The first 4 rows are patterns. Each new row is the sum of 2 different patterns, raised or lowered, with some noise. Before adding, each is slid sideways (what falls off one end comes back at the other) and multiplied by a number that may be negative. Names go in the order of the patterns.
In the rows, 128 means zero.
Known rows, each followed by the names of its patterns:
[ 96 103 102 116 117 131 153 140 119 145  96 157 154 164 150 108 147 116
 151 151 114 121 103 145 144 144  96 137 130 152  96 144 128]  rugo
[138 120 154 108 104 141 138 157 141 101 135 160 113 114 109 162 121 134
 119 113 129 134 159  99 107  98  97  93 128 119  95 134 149]  Goz
[111 142 113 123 128 105  99 117 149 152 129 152  93 145 127 137 138 132
  97 139 156  93 142 155 105 154 126 122 112 152 157  96 150]  resi
[119 109 103 139 138 116  96 140 113 136 109 160 151 102 142 163 115 119
 152 120 159 152 105 130 103 139 142 142 118  95 101  94 153]  Zizo

New rows, each followed by the names of its patterns:
[121 116 112 119  83 175 107 137 107 141 143 140 122 127 153 116 117 146
 126 149 121 147  89 109 172 116 136  93 125 111 145 146 145]  resi Zizo
[ 91  63 110 128 133  96  84  57  78 126 102  89  80  95 119 110  50 123
 108  98 102 135 119  66 132 156  70 105 118 108 132 123  83]  resi Zizo
[108 151 128  83 127  79 128 153 157 125  65 155 116 157  96 121 131 153
 128 157 121 117  67  94 120 136  64 136 117  82 119 117  85]  resi Zizo
[100 124 171 133  98 158 116 171 125 162 143 120 154 122 146 128 144 143
 133 167 172 148 115 162 128 135  96 149 111 118 127 101 114]  rugo Goz
[ 76  86  87 100 110  89  77  89  93 109  81  88 123 112  62  81 140  58
 121 109 110 144  75 113 117 109 121  98 109 115 137  66 102]  resi Zizo
[ 71 150 126  82 109 169  80 139 134 132 121 143 150  79 107  83 134  81
 141  80  70  56  84 151 119 124 113  62 141 118 144 106 100]  rugo resi
[129 157  90 114 138  89 133 125  97 111  94 140 134 123 115  68 104  96
 158 117  88 101 122 138 119  77 123  93 135 105 153 120  96]  rugo Zizo
[128  93  90  79 144 142  71 148 129 144 107 144 106  85 112 121 172 157
 104 152 127 126 113 115 167 120 111 128 140  98 142 176  79]  Goz resi
[ 86 107 162 138  77 125 117  80 111 100  96 126 133 168 124 108 132 126
 146 169 169 127 148 128 157 139 112 126 146 143 140 123 142]  Goz Zizo
[ 83 153 157 130 123 134 128 141 115 160 111 118  95 119 107 120 128 133
 124 112 157 114 154 166 135 157 113 152 123 152 131 128 139]  rugo resi
[159 129  88 129  79 138 141 143  72 112 144 128 100 126 128  96  99 113
 124 115 110 126 132  96 157  81 148 140 146 133 121 127  89]  rugo resi
[145 115 138 147 118 110  99 173 166 162 178 146 143 140 173 134 116 103
 154 126 129 164 134 110 119 123 152 115 112 168 127 161  90]  Goz resi
[125 111 125  78  75  87  82 130  79 107  85  86 108 124 109  74 113  91
 103 112  85  95 117 101  90 100 133 104 118 100 104  95  97]  rugo resi
[121 134 157 146 138 181 201 162 163 161 125 208 189 217 183 137 173 161
 206 203 175 146 151 196 199 173 134 184 186 181 152 174 179]  rugo Zizo
[131 159 152 151 149 127 139 194 108 110 102 154 145 132 142 111 128 158
 177 135 114 108 106 137 135 136  98 164 146 146 159 181 141]  rugo Goz
[118  95 105 163 131  94 118 119 140  65 151 101 129 123 110 109 111 142
 120 172 141 132 140 111 154 118 110  89 103 119 124 157  99]  Goz resi
[137  66 103  86 121 129  97  80  81 122 130 123 153 149  88 123 158  91
  82 106 108  97 136 115  93  84  83 103 137  91  56 101 100]  Goz Zizo
[ 89 125 123 124  93 113 103 127  97 116 142  99 100 110 142 117 151 108
  91 146 111 152 123 101 107 109 150 149 152  82 132 131 149]  rugo Zizo
[ 92 108 118 151 134 111 126 117 131 121 118 146 115  97 141 156 109 137
 144 104 124 118 124 102 147 123  85 118  99 140 103 126 107]  rugo resi
[138 129 127 139 146 122 145 142 148 157 137 160 140 132 152 136 144 107
 143 148 162 103 149 127 159  91 127 150  99  91 122 128 108]  rugo Zizo
[163 172 171 144 146 146 174 118 132 133 127 109 138 149 124 138 135 140
 153 148  97 168 163 174 126 133 145 139 162 149 127 115 145]  rugo Goz
[118 109 108 103 134  82 107 110  93  95 144 116  88 114  75 114 142  78
  79  95 123 127  85 101  75  91  92 123  92  65 106 129 138]  Goz Zizo
[114 112 160  99 155 162 135 113  96 147 148 138  96 157 152 155 123 159
 140 133 135 133 114 132 153 157 159 158 169 154 137 149 147]  Goz resi
[129 120 170 192 126 186 112 163 143 156 137 116 124 155 159 179 142 175
  95 145 160 147 136 152 119 141 176  94 144 185 126 184 137]  resi Zizo
[117 116  93 137 106 145 105 104  77 110 147  87 138 119  89 140 119 133
  99 119 122 120 125 107 112 128 110 116 124 115 131 138 141]  rugo resi
[142  91  87 114 154 144 128  86 144 166 101  93 113 142 133 118 140 133
 110 141 181  91 100 117  96 116 149 101 100 118 154 146 126]  Goz Zizo
[142 122 147 144 122 142 119 126 124 181 117 120 133 139 130 116 109 125
 132 156 100 157 136 102 169 163 100 130 169 140 139 159 106]  Goz Zizo
[ 87  82  89  60  82 114  69 112 102 108  98 110  97  99 113  89  99 103
  66 119 103  85  86  83 111 113  95  73 105  86  87 126  68]  Goz resi
[ 87 132  87 141  88  95  90  82 110  89 131 113  98 136  96 142 103 106
 109 133  87 119 114 109 111 132 114 143 131 118 109 124 115]  rugo resi
